There are 4 ways to turn a row about zero (a turn may also mirror it). The second row of each pair is the first, turned, with some noise.
Known pairs, each followed by its turn:
[ -6  -2 -60   5]
[ 35 -37 -33  -7]
godov

[  6   3   7 -37]
[ 21 -28  -8 -12]
loka

[-35  -7   7  -1]
[ 16   0 -32  -8]
Sug

[32  2 14 60]
[32 31 48 21]
Sug

[  2  16  -1 -23]
[  3  14 -17  18]
godov

[ -3  -8 -43   1]
[-30  32  -9  -4]
Sug

[25  2  3 -5]
[15 10 11 15]
godov

[ 14  27 -26 -60]
[-49 -35  -1  39]
tedof

[ 14 -60 -23 -11]
[-25 -27 -40  38]
loka

[10  2 18 -5]
[  6 -19   9   6]
Sug

[  7 -19 -27   8]
[-20  26  -1  14]
Sug

[ -5 -22  -3  -2]
[11  9  6 14]
tedof

[-5 -4 18 -3]
[16 -9 -7  1]
tedof

[ -1  13 -19  -4]
[-22   4  -3   1]
tedof

[-2 16 18 -7]
[ 15  -6  18 -13]
loka

[-16  10 -13  -8]
[ -7   1  -6 -24]
loka

[ 8 -4 -1 -6]
[-2 -6  9  6]
tedof

[  2   3 -35  23]
[ 29 -17 -10 -20]
godov

[  6  -3   4 -43]
[ -9   4 -11  41]
godov

[-31  13 -42   7]
[-28  24 -22 -33]
loka

New pairs, each followed by its turn:
[-14 -49   2  -1]
[-37 -28  -4  24]
loka

[-29   7  -9  45]
[  1  42 -21 -29]
tedof

[-48  27  -2 -38]
[-10 -23  10 -63]
loka

[-17 -11   3 -18]
[ -3  -8 -25   2]
Sug

[-18  -5   2 -29]
[-22  -5 -17  18]
godov

[-2 45 -8  2]
[-34 -11 -22 -18]
tedof

[ 11  21 -15  -4]
[ 24  10 -14   4]
godov

[ -7   9   2 -12]
[  6  -8   2 -15]
loka

[  0   5  15 -13]
[  6 -19  -6   4]
tedof

[ 26  40 -25  60]
[ 59  19   4 -52]
godov

[ 34  26  20 -26]
[ 54 -12   5  -4]
loka

[-60  10  21 -18]
[-29 -24  35 -45]
loka

[-5 -3 10  7]
[13 -1 -4  5]
Sug

[ 11 -14  -7  18]
[ 4 14 19 -8]
tedof

[ 4 17 -6  9]
[13 11 -8 -9]
godov

[-20  -7 -28  15]
[ -6  33 -17  -9]
Sug

[-27  18 -22  40]
[ 17  45  -4 -29]
Sug

[15 22 -6 25]
[14 34  3  4]
loka

[ 18 -19   9  60]
[-12  35  16  52]
loka

[ 12  26 -12   0]
[-11   2  22 -21]
Sug

[ -5 -16  60 -27]
[ 29 -55 -15  24]
Sug

[-10  60  32  25]
[ 48 -11  29 -48]
Sug

[  7 -24 -30 -15]
[-10 -11 -37   8]
loka

[28 -2  8 -3]
[12 10 20 15]
godov

[ -2 -11   8  -2]
[13  1  2  6]
tedof

[18 -4 21 -6]
[ 16 -21  11  -4]
tedof

[ -9  -1  60 -25]
[ 14 -42  47  -2]
loka

[-30  17 -15  15]
[-15  23 -30  -8]
tedof

[ -8   1 -38 -33]
[-33   5  -5  38]
tedof

[  3  -5 -11   7]
[-6  8 -7  5]
loka

[ -1  -2  45 -40]
[ 28 -47 -14  23]
tedof

[  9  -3   8 -10]
[ 10 -12   1   5]
loka

[ 51 -21 -57  49]
[ -1  54 -55  51]
loka

[-7  6 60  2]
[ 49 -36   2   6]
Sug

[-44 -47   3   3]
[-58 -24   8   8]
loka

[-21   3   3  34]
[ 12  26 -16 -24]
tedof

[ 25 -12  13 -50]
[-30 -46   1  20]
Sug

[ 15   8   0 -17]
[-14 -17  10  -2]
Sug

[  3  -4  -7 -21]
[-18 -12  -6   2]
Sug

[-57 -28  10  17]
[-59  -8  27  -6]
loka

[ 6 23 22  9]
[  2 -17  -9 -26]
tedof

[ 60  -7 -13  -7]
[46  1 28 33]
godov

[-29  -5 -46  13]
[-25  47 -11  10]
tedof

[ -9 -18 -22 -11]
[ -1 -28 -11  10]
godov

[-24  12 -14  60]
[-34  55  16   1]
loka

[16 34 17 -1]
[34 10 16 -8]
loka

[-42  -3   3 -11]
[ 10  -4 -38 -16]
Sug

[-24  -4  -5  27]
[ 20  28 -14  -6]
Sug

[  7 -46   1  -7]
[-18 -27 -14  30]
loka

[-27  37  22  -3]
[  6   7  35 -35]
loka

[ -2  15  31 -36]
[ 27 -33  20 -20]
loka

[ 17 -19  32  -9]
[ 32 -24  15   3]
tedof

[ -3  10 -19 -14]
[  4   1 -17 -18]
loka

[ -8  35  18 -11]
[ 21   2  22 -30]
loka

[ -3  10 -14  19]
[-12  16  -1 -16]
tedof

[-60 -40   4 -13]
[ 35  34 -31  46]
tedof

[ -5 -41 -14  -7]
[-28 -18 -21  18]
loka

[ 24   1  30 -29]
[ 13 -46  10   9]
tedof

[ 8 12  3  7]
[ -6  -5   0 -14]
tedof

[ 52 -48 -22  -4]
[ 2  8 71 17]
tedof

